The first 8 rows are patterns. Each new row is the sum of 2 different patterns, raised or lowered, with some noise. Before adding, each is slid sideways (what falls off one end comes back at the other), maybe read backwards, and multiplied by a number that may be negative. Names go in the order of the patterns.
Some rows, each with the names of its patterns after it:
[9, 9, 0, 4, -13, 6, -6, -2, 7, 15, 3, -8, 3, -4, 0, -4, 5, 10, 6, -15, -18, -5, -2, -14, -2, -8, 1, -7, -1, -9, -9, 2, -2, -13, -2, -7, 8, -16, 3, -15, -23, 11, 24, -4]
N
[1, 2, 3, -18, -28, 5, -6, 4, -14, -3, 6, 21, -9, -12, 15, 13, -3, -9, -7, -3, -4, -24, -14, 0, 1, -1, 9, -2, -13, -14, -2, 24, 18, -3, -5, -8, 9, -4, 18, 18, 5, -5, 3, -12]
L
[11, -10, 0, -16, 1, 2, 7, 10, 1, 17, 4, -4, 7, -3, 4, 3, -3, -5, 11, -4, 2, 5, -15, 23, 21, -21, 11, -16, 8, 10, 10, 5, 5, 10, 10, 1, 7, -11, -5, -25, -1, 1, 4, -2]
Q
[13, -21, -2, -2, -4, 1, 18, 11, -9, -9, 11, -15, -6, -14, -9, -3, -11, -3, -13, -12, -10, -13, -10, 9, -13, 0, -8, 9, -5, 5, -2, 24, 3, -9, -15, 5, -1, -6, -4, -1, -6, -12, 5, 4]
M
[0, 7, 25, 6, 13, 8, 6, -16, 3, 0, 14, -4, -2, 8, -10, 5, 0, -3, 5, 18, -5, 20, -3, 25, -5, -11, 5, -13, -6, -3, 2, 11, 0, 9, -4, 10, 3, 6, 7, 17, 0, 16, 9, 0]
X
[4, 9, 1, -4, 6, 4, 11, -17, -8, 10, -2, 15, -1, -24, -5, -12, 6, 9, -10, -2, 19, 7, 11, -9, -17, 2, 5, -17, -3, -3, 12, -1, 24, 5, 12, 2, 8, -17, 0, 2, 3, 1, -1, -6]
D
[-15, 4, 14, 6, 5, 0, 19, -14, -12, -6, 0, -6, 9, -7, -9, 4, -6, -9, -7, 5, 15, 2, -4, 6, 0, 11, -15, 4, 9, 2, -2, -9, 7, -3, -3, 9, -7, 16, 12, -10, -6, 8, 8, 14]
Y
[-2, 17, -10, -7, 10, 13, -16, -9, 7, -2, -1, -2, -16, -3, 11, 4, 0, 4, -4, 4, 3, 3, -6, -6, -5, 12, -13, 12, 21, 1, -4, 0, 9, 7, 13, 12, -19, -8, -15, -2, 5, 1, 17, -13]
F

New rows, each followed by the names of its patterns:
[5, -13, 9, 16, -1, -12, -14, -5, 5, -7, -3, -7, -19, -13, 4, -4, -7, -9, -10, 10, 18, -21, -15, 13, 7, -15, -9, 9, -18, 1, -23, -11, 10, 3, 10, -20, -10, -11, -7, 8, 10, -6, -11, -18]
L F
[3, 2, 4, -8, 10, -4, -3, -9, -10, 13, -9, -1, -2, 0, -3, 0, 7, -5, -5, -10, 1, -11, 22, -1, 2, -8, 6, -16, 2, -9, 11, -15, -21, -9, 0, -19, 12, -18, -18, 6, -2, -9, 7, -12]
Q X
[-3, 1, -6, -5, -7, 12, 5, 27, 2, 0, -3, 6, -7, 16, -6, 27, -8, -14, -6, -7, 5, -20, -5, 0, -10, 15, 3, 7, 7, 4, -11, -4, 7, -1, 6, -15, -14, 15, -15, 25, -1, -9, -8, 0]
Q F
[-10, -7, -22, -6, 0, 17, -6, 22, 1, 4, -5, 12, 13, 15, 17, -1, -4, 6, 6, -11, 7, -2, 6, -9, -1, -5, -3, -10, -14, -7, 20, -5, 29, 0, 9, -4, 3, -14, 0, -20, 0, -5, -11, 12]
M X
[-3, 4, 6, -10, -5, 6, -15, 1, -11, -5, 10, 14, -9, -10, 19, 16, 1, -17, 9, -11, -20, -20, -7, 4, -6, -7, -4, -11, 7, -3, 14, 22, 12, -4, -19, 8, 10, -15, 21, 21, -2, -16, 17, -1]
L F
[8, -5, 5, -12, 14, 6, 11, 25, -13, -15, 4, -5, -8, 21, 1, 11, -12, 13, 3, -9, -13, 1, 7, -8, 10, 4, 17, -14, -9, -5, 17, 22, 21, 13, 12, 1, 18, -8, 7, -5, 7, 11, -5, 2]
N M
[24, 16, -6, -2, -2, 0, 9, -3, 9, 5, 2, -2, -8, 0, -7, 14, -3, -2, -5, -3, -19, 7, -3, -2, 7, 13, -6, 10, 4, 2, 4, -8, -4, 0, 5, -10, -6, 9, 1, 18, 5, -15, 10, -1]
Q D
[12, 4, 0, 17, 10, 12, 2, 25, 3, -8, -12, 11, -9, 2, -8, -14, -6, -12, -5, 18, -10, 18, -8, 17, -2, -5, -10, 3, -14, -4, -12, -1, 18, 1, 1, -15, 2, 7, 6, 5, 32, 12, -2, -5]
N X
[11, 15, -12, -10, 10, 9, 12, 5, 25, 1, 7, -3, 21, 11, 6, 22, 1, -2, 16, 15, 25, 3, -20, 2, 3, 8, -5, 10, 8, 17, 5, 21, 34, 19, 20, 16, 11, 11, 17, 16, 28, 14, 19, -4]
Q M
[12, 21, 23, 9, -14, 22, 3, 16, 0, 3, 23, 17, 14, 20, -13, -8, 15, -11, 10, 4, 12, -1, -8, 16, -1, 6, 1, 3, 20, 6, -1, -14, -4, 4, -13, -13, 20, 6, 9, -2, -6, -10, 25, 3]
N Y
[25, 5, -12, -2, 11, 13, 11, 1, 9, 29, 13, 20, 3, -9, 17, 5, -12, 17, 11, 16, 5, 21, 26, 18, 3, 14, -6, 9, 1, 22, 20, 14, 4, 15, 10, 14, 12, 13, 21, 26, 4, -4, 8, 7]
D Y
[10, 9, 14, -7, 18, 23, 27, -2, 7, 18, 2, 14, 26, 23, 9, 14, 21, 11, 10, 8, 16, 23, 23, 14, 19, 17, -4, 12, -3, 28, -4, 17, 17, 25, 15, 32, 10, 36, 25, 4, 11, 21, 32, 11]
M X
[13, -7, -5, -12, -5, -17, 12, -11, 17, 0, 9, 13, -4, -25, -29, -7, -25, 3, -7, -8, -14, -12, 3, -12, -10, -2, 0, -5, -3, -2, -19, -12, -7, -3, -14, 7, 7, 2, -23, -5, -12, 6, -18, -9]
N X
[14, 31, 36, 10, 16, 2, 18, 7, 38, 45, 1, -36, -3, 4, 4, 18, -3, 25, -12, -2, 7, 10, -7, 17, 17, 4, 9, 24, 34, 0, 5, -1, 38, 30, 9, -8, 33, 23, 5, -4, 19, 17, 24, 20]
N L
[6, 5, -8, -2, 7, 7, 20, -12, 19, 9, 13, 3, 28, 20, -1, 0, 38, 0, 11, -10, 2, 2, -7, 5, -4, -9, -7, -10, 11, 12, 12, -5, -12, 30, 2, 11, 9, 24, 14, 2, -9, 10, 12, -3]
Q M
[-7, -12, -33, -15, -14, -36, -11, -40, -29, -22, -15, -23, -24, -11, -15, -33, -6, -14, -28, -21, -32, -13, -38, -17, -19, -19, -32, -24, -22, -19, -10, -23, -29, -24, -28, -28, -25, -23, -14, -24, -23, -23, -22, -15]
X F
[10, -11, 37, 11, -23, 9, -12, 7, 19, 9, 2, 12, 6, 7, 1, 14, 4, 0, -21, 7, 4, 15, -6, 17, 2, 5, -11, 0, 10, 6, 11, 11, 16, 19, 10, 3, -2, 14, 13, 12, -11, 19, 9, 9]
Q Y
[-25, 5, -15, -17, -14, -13, -15, 6, -11, 12, -14, -21, -14, -7, -22, -20, -17, -7, -6, -19, -11, -1, -3, -22, -19, -11, -30, -11, -7, -7, -21, -10, -5, -21, -18, -21, -18, -8, -18, -17, -23, -16, -21, -22]
M D
[21, 8, 4, 5, 12, -8, 0, 13, 1, 14, 26, -6, 19, 1, 13, 19, 10, 14, 15, 16, 21, 12, 4, 5, 2, -6, -1, 7, 2, 2, -2, -4, 11, 2, 2, 9, 13, 12, 7, 18, 13, -1, 8, -4]
Q M
[-10, -22, -12, -22, -25, -10, -4, -25, -26, 5, 2, -19, -14, -20, -19, -11, -37, -27, -13, -16, -20, 2, -21, -26, -26, -25, 20, 13, -31, -14, -35, 0, -12, 6, 7, -7, -16, -9, -26, -11, -23, -12, -47, -43]
L Q
[-22, 9, -24, 4, 3, -4, 22, 0, 3, -6, -7, -3, -18, 1, -3, 2, 1, -8, -10, 8, -17, -3, 0, 4, 4, -13, -16, -11, -9, -9, 8, -5, 11, -21, 0, -1, -4, 16, -11, -7, 9, -7, -15, 8]
X Y
[16, -4, 10, 11, 25, 11, 35, 35, 26, 26, 32, 18, 29, 18, 25, 13, 39, 39, 7, 13, 21, 20, 27, 21, 10, 33, 20, 14, 21, 22, 29, 26, 23, 28, 19, 26, 12, -1, 28, 18, 22, 12, 15, 32]
Q Y
[6, 11, 2, 12, 29, 20, 34, 3, 24, 11, -17, 12, -10, 10, -8, 1, 24, 8, 19, 10, -11, 24, 14, -6, 14, 1, 30, 8, 4, -4, 10, -14, 8, 9, 1, 3, -10, 9, -7, 8, 17, 11, 11, 11]
Q X
[4, 5, -9, 22, 6, 17, -15, 30, 26, 11, 20, 17, 1, 7, -5, 12, 0, 25, 6, 14, 7, 6, -4, 17, -4, 1, 13, 16, 4, -12, 1, 10, 11, 2, 29, 2, 12, 16, 18, 20, 2, 16, 15, 15]
X D
[-2, 11, 21, 36, 3, 6, 10, 12, 17, 12, 14, 23, 16, -3, 18, 4, 15, 16, 3, 1, -5, -23, -20, 15, 6, 3, 11, 29, 5, 8, 30, 27, -9, -5, -25, 29, 18, 0, 2, 17, -5, 19, 16, 0]
M D
[-22, 16, 0, -10, -5, 1, -23, -2, 3, 1, 2, 19, 4, -3, -21, -1, -11, -13, -7, -12, 9, -11, -17, -4, 1, 3, -16, 3, 1, -8, -11, -26, -8, 1, 9, -13, -28, -22, 3, -3, -15, -17, -13, 5]
D Y
[10, -8, 27, 8, 7, 8, 6, 36, 14, 14, 4, 7, 2, -1, 3, 12, 5, 1, 1, -8, 17, 11, 7, 6, 29, 7, 17, 7, 28, 7, 6, 23, -26, 1, -3, 1, 2, 2, 26, -10, 8, 0, 14, 21]
X Y
[-19, -15, -11, -3, -17, -13, 8, 0, 8, -7, 5, 15, 12, 1, 12, -4, 5, 5, 4, 5, 3, 2, -15, 9, 7, 6, -27, 1, -20, -2, -13, -2, 1, -9, -1, -6, -11, 12, 30, -13, 19, -10, 28, -9]
L X
[-18, -32, -10, -19, -39, -29, -16, -20, -13, -7, -17, -35, -29, -14, -13, -3, -16, -13, -24, -9, -24, -21, 18, 15, -12, 5, 6, -12, -18, -35, 4, -10, -29, -10, 5, 4, -21, -5, -19, 11, 1, -11, -5, -9]
N L
[2, -3, 8, 5, 13, -1, 7, 18, -2, -14, 4, 1, 4, 2, 12, -11, 4, -6, 10, 8, -7, 16, 16, -12, 4, 1, 10, 4, -8, 3, 2, 8, 0, 7, 5, 2, -8, -9, 8, 7, 9, 5, 9, 3]
Q M
